The rows are grouped in 4 different ways at once. Each group adds its own fixed numbers to the row, and there is some noise. The rows also spread widely along 11 directions, which tell nothing about the answers.
In the rows, zero is written as 128.
Known rows, each followed by its group in each grouping:
[105 113 145 155 132 167 143 131  98 128 117 136  94 103 105 137 109  95
 124 120 112 118 112 170 188 145 112 119] : legaz (4) G K
[109 113 134 187 141 133 127 128  91 146 140 111 112  88 139 118  93 106
 124 122 137 119 115 142 151 140 114 103] : bugal (2) G W
[126 109 125 144  89 184 170 108 110  71 112 108  96 159  92 111 124 113
 111 121 102 117 115 184 187 108 127 107] : pem (1) A F
[ 91 106 122 166 116 136 103 125 113 182 100 125 112 106 152 127 162 109
 121 160 135 143  98 151 113  96 133 110] : bugal (5) A W
[105 106 150 171 144 145 129  71 128  93  78  94 164 110 133  92 138 120
 157 130 130 148 168 145 125  74 123 184] : Luf (4) P J
[108 116 104 131 109  97 154  80 101 139 122 121 116 140 161 118 101 108
 129 128 113 159 135 140 113 113 135  96] : Luf (0) P F
[111 113 139 163 122 119 143 101 125 112  94  54 132 130 119 115 102 115
 131  98 148 122 118 139 136 119 113 114] : Menad (5) C J
[129  93 156 154 131 135 102 136  90  99  94  87 115 129 116  87 159 109
 110 126 128 134 120 122 137 107 134 149] : Menad (3) C K
[162 119 136 149  83 164 144 163  84 102 138 138 155 141  99 113 103 141
  91 113  45 127 147 180 173 158 119 121] : pem (3) P F
[ 89 158 113 154 104 162 134 144 121 153  96 135  91 131 118 209  93 113
 152 142 100 149  63 192 192 139  98  78] : legaz (0) G W
[105 114 130 138  98 140 153  97 106 139  77  93 150 134  97 128  67 139
 118  95 132 119 107 158 145 164  86 132] : pem (1) G J
[141 138  91 160  88 109 149 119 133 132 128 119 128 143 166 130 135 108
 127 136  69 172 177 169 138  83 146  87] : bugal (2) P K
[124  96 130 144  90 154 151 122  95 152 146 142 108  96 137 100 130 114
 107 148 107 102 108 161 147 144 158  84] : legaz (4) A J
[ 89 132 171 148 125 133 155  61 151 152  86 123 171 109 120 131 124 113
 147 134 134 117 162 128 129 131 131 155] : pem (5) G J
[108  84 107 155 108 123 147  76 121 116 107  86 102 132 151  79 132 101
 112 120 140 131 142 166 125  74 138 107] : Luf (0) A K
[111  94 150 126 134 149 171  88 100 126 122 149  93 113 102 110 139  81
  98 120  89 134 148 152 164 124 119 137] : legaz (1) A F
[106 140 119 164  99 127 152 111 126 138 114  97 124 136 130 133  91 111
 124 119 125 124 128 177 153 139 124  78] : Luf (4) G W
[104 108 131 134 110 157 148  90  64 123 144 143 122 109 131 121  75 133
 149 148 141  96  75 113 146 172 144 117] : pem (4) A J
[ 92 107 111 186 139 123 116 127 108 156  95  99 116  94 138 133  93 118
 147 109 148 142  93 150 139 117  92 112] : Menad (3) G K
[ 83  92 151 147 121 166 142  91 103 172 130 158 100  77 134 109 143 104
 125 163 149  94  87 145 139 129 153 101] : legaz (5) A F
[ 94 126 140 146 121 115 138 102 130 141  81  84 102 144 132 129 147  96
 113 124 148 134 126 134 126 111 136  98] : pem (2) A W
[109 112 138 125 106 147 152  90  93 128 134 156 120 126 128 110 126 116
 132 159 125 116 110 127 142 145 166 113] : pem (4) C F
[103 113 132 164 103 162 116 100 105 129  99 103 143 125 134 116 111 141
 149 161 162 115  81 132 122 115 133 121] : bugal (5) G F
[122  98 140 189 133 114 103 145 100 160 127 102 138  75 159  99 125 124
 112 126 127 125 142 136 108 130 132 114] : legaz (2) G K
[ 87 118 144 167 120 136 145 125 115 165 123 103 103  99 120 126 113 104
 106 111 146  87 106 152 154 159 128  76] : pem (1) A W
[138 115 114 162  96 123 131 112  97 121 128 122 153 124 156 106 116 140
 138 148  98 150 144 137 118 115 147 127] : pem (2) G J
[110  97 139 184 143 179 121 125  64 108 124 119 124  76 106 126  65 134
 162 123 136 113  70 145 174 147  89 150] : Menad (2) G J
[ 92 126 133 189 147 119 140 105 112 129 129 104 135 101 142 141  73 121
 157 110 146 127 124 129 134 128 111 112] : pem (5) G F
[107 115 127 148 100 141 111 107 125 137  92 116 135 121 139 124 149 128
 148 163 130 135 106 138 126 104 150 124] : Menad (0) C K
[116 121 130 211 146 141 125 156 101  90 156  81 100  98 138 130  91 111
 133 104 118 112 119 154 172 120 119  89] : pem (0) A W
[ 99 109 149 147 128 145 164  87 115 122 114 122 118 124 109 121 111 101
 119 111 127 114 135 144 151 129 121 125] : pem (5) A F
[154 144 139 135  91 138 127 156  97  91 153 148 112 155 137 140 165 105
 136 178  46 154 136 120 155 118 183  94] : Menad (0) P F
[124 131 153 145 104 157 124  99 117  99 107 119 150 140 129 119 149 117
 143 164 109 127 147 127 143  99 158 151] : bugal (5) P K

New rows, each followed by its group in each grouping:
[112 105 119 142 102 130 128 103  96 159  95 116 150 121 137 114 103 135
 127 138 130 138 109 134 112 142 116 132] : bugal (4) G J
[ 91 132 128 180 102 189 144 117 130 145 125 149 137  88 115 140 109 132
 152 148 123  99  97 202 186 137 131  99] : pem (4) C W
[116 112 137 185 148 119  94 144  65 141 153 144 138  80 158 122 111 133
 137 146 104 139 123 112 118 140 132 139] : pem (3) A W
[119 104 147 176 138 117 130 147 102 150 110  90 125  95 117 117 101 105
 107  88 115 132 133 139 143 151  93 117] : Menad (2) G J
[ 98 101 122 151 117  93 144 104 101 187 115  87 122  95 143 108  84 118
 115 103 164 114  95 125 110 165 119  78] : Menad (2) C J
[135 122 164 135  96 144 169  64 146  99 111 126 142 144 120  83 166  97
 114 146 105 111 204 141 151 102 177 138] : pem (2) G K
[124 110  98 179 117 117 108 135  90 102 147 110 111 121 180 121 124 127
 151 149 110 152 121 126 122  86 156 104] : pem (0) A K
[ 86  80 150 155 116 141 145 121 104 185 118  99 104  83 123  80 114 106
  82  97 183  55  96 147 134 177 138  68] : pem (4) A K
[130  71 104 189 125 123 120 137  88 128 135  80 111  96 158  69 126 117
 104 114 131 131 121 145 113  97 129 101] : bugal (4) A J
[140 135  92 143  65 101 124 124 108 142 127 125 129 158 176 125 151 134
 119 174  85 162 139 141 100 104 176  76] : pem (2) A W
[103  97 113 145 108 118 107 171  69 188  94 117 119 119 127 131  88 130
  92  99 129 134  80 154 123 179  91 100] : pem (4) G K
[ 90  93 144 174 137 105 108 156 103 198 116 113 113  86 157 100 147 109
 103 127 161 117 107 120  93 148 142  78] : pem (4) G F
[106  97 137 140 116 135 127  88  77 120 136  94 106 117 151  96 104 120
 142 156 179  98  65  90 123 136 165 105] : bugal (0) C J
[103 110 112 141  99  82 108 102 104 212  94 121 170 110 171 109 119 143
 112 154 138 145 126 115  57 151 133 114] : bugal (4) G W
[ 96 119 114 146 133 119 112  91  96 121  80 104 148 121 142 149  86 139
 174 131 131 162 101 119 118 116 101 156] : Menad (0) P K
[ 95 146 119 146 100 162 148 122 107 157 127 176 132 113 116 173  97 126
 150 149  90 130  99 180 180 163 124 108] : pem (4) C W
[115  86 109 155 112 145 141 136 101 163 121 150 103  86 132 113 138 102
 114 124  82 148 113 188 158 112 111 108] : Menad (0) P J
[102 117 147 190 153 132 114 122 120 135 110 106 161  71 137 121 114 125
 158 120 129 124 148 132 131 125 116 142] : Menad (4) P K
[112  95 158 175 148 156 111 114  65 113 154 142 124  70 140  81 122 124
 139 151 134  99 114 120 144 131 150 147] : pem (3) P W
[ 92 109 120 145 118 141 119 119  74 149 106 129 125 106 134 131  90 136
 141 129 137 126  82 136 134 151 115 129] : pem (1) P K
[ 74  95 153 170 140 173 165  88  95 162 155 137 117  40 121 107  57 118
 146 108 175  50  77 151 176 182 123  93] : pem (0) P J
[109 112 175 199 155 163 123 104 119  79 122  86 125  93 134 103 151 110
 160 142 148 110 139 111 150  86 156 148] : pem (2) A J
[100  96 148 192 119 171 150 119 136 172 137 139 131  49 113  93 140 105
 110 127 121  75 138 194 168 140 132  93] : Menad (4) A W
[123  90 159 104 119 148 116 137  46 141 116 159 117 114 107 117 130 111
 110 145  90 134  88 110 144 170 123 159] : Menad (0) P J
[135  88 104 226 130 106  91 193  97 139 139  70 126  88 171  88 128 139
 103 102 120 151 129 161 103  98 124  81] : pem (2) C F
[127  93 126 105  80 101 131 108 114 169  81 109 141 140 137  96 144 124
  70 123 101 144 147 153  97 135 134 120] : legaz (0) C K
[119  97 148 183 159 130 126 175  89 133 167 138  50  83 151  98 179  55
 101 119 104 129 144 145 170 103 161  85] : pem (2) P K
[120 120 131 183 129 177 109 174  71 107 145 149  94 104 118 145 125 114
 136 143  88 141  89 175 192 123 122 124] : pem (2) C W
[ 88 111 122 192 128 112 108 130 120 177 118 100 133  81 164 125 116 131
 130 126 147 121 110 142 107 126 127  87] : pem (0) A W
[102 148 146 172 104 128 141 106 165 152 100 115 163 117 129 135 151 121
 132 141 106 130 168 165 139 117 145 115] : pem (1) C W
[140 137 117 147  74 144 101 152  64 122 143 148 161 134 148 137 103 164
 138 173  80 133 100 139 127 152 152 117] : pem (5) P W
[103  77 142 158 113 143 117  90 118 132 105 104  93 112 152  60 199  94
 103 165 153 116 126 150 113  66 173 112] : Luf (0) A W
[121 122 160 134  75 179 161 116 146 143  82 119 140 136  75 127 145 110
  71 118  77 106 153 217 178 139 111 121] : legaz (5) A W
[123 131 137 177 138 162 108 104  91  66 106 117 152 119 124 142 101 142
 200 161 112 155 103 113 157  97 120 180] : Menad (3) G J
[123 141 116 144  94 109 124 137 103 165 125 145 124 131 148 157 136 116
 128 162  79 159 122 134 126 137 144  91] : Menad (2) A W
[116  66 149 113 108 180 154  87  54 123 138 167  85 107 109  73 137 102
 103 152 129  96  88 134 159 144 153 141] : pem (2) A J
[ 88 129 181 177 184 158 121 119 116 114 105 148 101  95 107 155 156  76
 171 147 114 154 120 113 176 101 119 160] : Menad (3) G F
[ 92 126 189 148 122 162 121 134 148 178  58 125 178  92  82 150 143 117
 115 114  99 112 149 160 157 161  97 159] : Menad (0) P K
[111 117 115 147  97 159 163 135 119 144 111 144 113 132 102 138 113 110
 106 108  85 138 118 205 178 138 108  94] : pem (4) C F
[ 92 104 139 112  98 132  88 101  54 139 111 103  84 140 150 103 143 125
 145 202 212  96   4  70  97 144 189  89] : Menad (5) C W
[115 127 160 211 104 174 127 133 134 111 128  74 169  92 124 118 101 152
 146 127 142  68 119 155 152 134 142 103] : pem (5) A J
[115  90 121 148 133 147 183  50 107 102 128 135 130  90 118  88  90 107
 146 112 111 124 150 164 163 113 113 148] : Menad (4) P J
[ 96 134 173 161 154 121 148  93 110 137 143 138 129  94 130 123 113  93
 141 134 133 104 155 106 146 160 147 124] : pem (4) G W
[128 126 142 149 109 136 144 104 115 119  98 104 175 124 108 139  85 140
 122 107  84 144 153 164 143 141  94 161] : legaz (5) C J
[115 135 149 191 139 124 101 156 113 154 137 136 148  80 156 145 131 119
 148 150  97 138 150 128 131 136 145 120] : legaz (4) G K
[121 120 147 155 145  96 139 125 103 113 125  83  85 130 133 115 132  76
 101 110 109 145 154 125 143 121 127 109] : legaz (1) G W
[ 89 148 164 187 138 174 133 125 131 142 133 159 143  80 117 164 127 114
 163 153 104 107 132 154 181 143 138 125] : pem (4) A W
[ 94 121 110 176 126 129 132 112 122 149 128 136  82 109 158 131 144  82
 139 151 115 155 123 175 152  83 138  89] : Luf (0) G W
[ 85 138 140 141 116 130 105  91 112 135  71 105 159 138 142 158 100 149
 175 156 157 137  94 101 112 132 131 148] : pem (0) G K
[118 106 163 120 120 140 133 104  83 133 110 139 128 123 113 111 124 118
 111 143 116 126 111 120 135 155 137 141] : legaz (3) C F
[120 106  87 161 113 127 140 123  69 136 129 135 127 118 139 133  57 129
 135 108  87 169 113 178 146 137  84 126] : Luf (4) G J
[125  96 121 162 127 123 134 107  93 117 139 126 117 102 141  94 132 106
 122 139 100 138 145 141 132 111 137 124] : Menad (4) A W
[129  94 171 150 101 167 107 131 117 138  86 108 138 104 119  77 192 124
  87 155 114 110 143 165 128 110 153 136] : legaz (2) P W
[116 106 163 159 127 111 120 147 107 177 153 132 107  80 151 107 166  91
  86 144 100 109 147 127 122 147 163  85] : legaz (0) A W
[ 83 120 148 153 129 164 129  86  93 131 134 147  65 115 142 112 146  83
 157 185 167 108  69 132 165 107 174  95] : Luf (3) G W
[115 107 146 145  94 168 122 113  98 138 104 124 123 128 114 106 140 115
 109 159 131 109 100 155 146 126 133 129] : bugal (5) G W
[108  96 147 158 129 165 136 105  82 138 150 167 114  77 123 102 122 114
 143 159 127 106  86 135 159 141 147 123] : Menad (3) C F
[109 107 151 141  98 167 164 106 119 126 115 123 116 126  93 101 134 109
 101 121 124  94 120 170 170 141 138 106] : pem (1) C F
[134 127  89 172  96 113 148 153 133 170 143 145 128 111 158 142 127 101
 104 115  41 167 178 199 152 110 122  79] : bugal (0) P K
[132  98 114 154  88 147 133 100  75 103 138 118 150 125 142 101  88 154
 134 143 117 118 108 138 123 128 139 130] : pem (5) A J
[101 108 136 119  98 105 127 130 103 180  92 115  95 149 136 117 152  91
  89 128 141 128 106 129 113 141 143  90] : pem (5) G K
[100 126 135 147 116 140 135 116 107 142 110 119 118 114 137 150 116 118
 146 147 122 131  95 131 139 136 137 106] : legaz (4) A J
[ 91 105 148 151 117 142 135 111 108 178 100 121 130  91 123 108 120 119
 108 121 149 101 114 158 135 156 122 109] : pem (2) P W
[132 112 146 166 102 147 154 129 141 131 130 129 117 112 122 109 179  84
 107 135  71 127 168 171 160  95 150 107] : Menad (5) A J
[141 121 148 176 126 159 114 137 100  65 128 115 106 127 122 106 169 100
 143 164  97 137 136 137 165  88 157 134] : Menad (4) G W
[120 115 130 154 114 116 146  98 121 125 122 107 126 122 141 120 121 105
 112 119 101 136 165 150 132 112 132 116] : legaz (5) A K
[125 117 145 164  97 153 107 144 100 129 115 118 144 122 133 124 138 129
 122 153  92 132 119 146 135 125 143 127] : Luf (0) A J
[121 136  97 150  83 117 150 148 126 154 114 113  82 151 139 156 139  95
 122 132  87 157  99 168 156 110 138  46] : Menad (3) A J
[124 106 145 149  98 122 124 138 101 180 105 114 149 103 126 112 123 128
 105 130 115 123 119 133 117 165 125 109] : Menad (2) G J
[121 109  85 139  80 145 151 110  73 101 124  89  83 157 127 102  75 121
 109 117 131 123  77 188 163 128 119  76] : Luf (1) P W
[ 83  90 155 122 134 116 132 119 113 190  81 114  87 114 125 107 165  84
  86 122 154 130 100 135 114 139 134  96] : legaz (4) C F
[ 92 101 126 154 126 152 119 111 101 131  87 118 111 118 129 118 127 118
 142 135 154 132  94 148 139 112 122 133] : pem (4) G K
[ 91 118 162 187 115 141 119 133 148 198  90 110 192  67 132 124 129 144
 125 118 130 103 142 166 117 145 119 123] : pem (5) P J
[117 120 121 182 134 104 119 108 122  97  91  55 139 135 146 110 117 130
 133 109 140 156 150 141 115  88 118 131] : pem (2) C W
[125 119 134 180 120 137 136 130 110  97 113  76 138 133 115 114  90 137
 120  97 126 124 124 153 151 127 115 109] : pem (3) C F
[103 121 139 155 124 157 121 102  94  79 106  91 116 134 129 134 104 133
 170 147 153 125  73 115 152 114 142 135] : pem (0) C J
[ 94 132 125 128  76 117 147  91 128 178 108 109 121 137 152 107 133 112
 116 155 155 102 111 151 115 145 175  52] : Luf (4) P W
[107 107 137 158 140 116 128 116 108 143 117 118  91 108 144 117 150  84
 112 135 117 149 138 149 132  98 128 119] : legaz (5) G W
[ 95 106 154 156 121 116 154  92 119 201 145 161 151  69 147 113 127 107
 116 133 114 103 158 132 116 156 147 116] : pem (5) A J
[127  76 124 180  98 163 127 104  79 124 139 114 148  91 140  64 101 151
 114 139 133 101 117 163 122 125 136 117] : Luf (2) A F
[101 126 133 140  95 156 131 135 100 149 105 107 102 141 124 140 116 115
 124 143 147 112  62 142 146 139 134  75] : bugal (5) P F
[103 149 147 129 123 111 161  82 117 115 128 131 118 152 134 156 114  90
 142 133 107 134 158 108 146 132 151 121] : pem (5) A K
[106  87 144 172 126 179 162 130 103 151 149 157 119  63 110  88 116 110
 106 110 112  86 128 191 178 149 124 101] : pem (4) P F
[114 124 130 148  95 154 106 156 119 134  66 123 137 155 117 156 151 134
 127 149  90 170 103 161 135 108 116 132] : pem (0) G F
[ 99 113 139 178 133 145 157  90 114 130 136  91 124  92 124 108  78 110
 124 110 156  80 122 143 157 151 121  94] : bugal (4) A W
[ 88 115 150 180 127 170 123  89 126 135 103 126 144  86 128 115 133 135
 153 157 151 102 109 149 144 111 139 136] : pem (3) A W
[101 129 151 122  89 133 147  91 108 154 106 122 161 138 115 131  89 140
 123 133 141 100 106 127 122 179 138 109] : pem (5) C F
[101  86 102 178 118 126 130  96  99 149 134 115  83  97 170  81 144 100
 120 148 150 133 112 166 121  80 150  85] : Luf (2) A W
[137 132 137 165  99 138 110 153  95 107 105  84 137 142 123 133 106 140
 142 138 114 133  89 125 144 136 128 110] : Menad (3) G J
[105 118 155 121 114 130 120 105  83 122  92  84 121 141 120 134  98 128
 115 135 145 112  87 104 125 162 125 124] : legaz (0) A W
[148  92 111 161  96 125 138 143  68 102 149  88  83 142 139  75 115 101
  90 115 106 130 116 158 147 120 141  86] : Luf (1) G J
[108 120 115 129  96 127 134 111 104 136 112 111  89 139 146 112 150 104
 132 161 139 125  89 136 130 118 165  72] : Menad (4) P W
[ 92 124 122 162 144 129 128  95  97 100 123  88  78 118 152 130 107 105
 162 147 172 129  77 122 144 109 148  92] : legaz (4) C W
[114 127 151 133 124 118 160 112  99 122 132 123  96 143 122 133 113  80
 119 117 114 126 129 120 160 145 139 108] : pem (5) G J
[ 99  96 121 153 126 133 189  82 111 144 156 133  80  92 128  88 100  76
  98  94 131  96 141 188 174 130 124  79] : pem (5) P W
[108  91 170 155 127 141 136 117 112 155 104 107 118 104 112  85 152  90
  90 116 133 112 137 157 145 132 133 127] : Luf (2) C J
[111 119 176 140 125 113 125 110 118 146 101  79 132 130 131 110 136  99
 111 134 153 107 127  83 116 147 149 115] : bugal (0) G J
[102  84 141 173 131 135 124 127  83 149 136  78 114  70 139  96  75 132
 115 108 172  83  72 138 134 163 123  88] : legaz (0) C J
[112 124 163 162 119 131 137 152 131 160 112 121 118 124 117 129 148  85
  91 115  90 135 154 162 152 134 125  98] : Luf (0) G F
[112 104 149 135 112 157 130 119  98 131 104 145 110 129 110 119 152 102
 125 156 111 133 103 139 146 120 133 133] : Menad (5) G F
[128 146 121 185 109 112 115 145 118 105 130  73 142 135 160 130 113 135
 139 130 114 135 141 142 125 110 146  89] : pem (5) P W
[ 94 110 155 200 154 184 121 114 135 119 105 117  98  85 121 121 178  84
 142 152 131 127 128 166 176  64 131 138] : bugal (2) A W
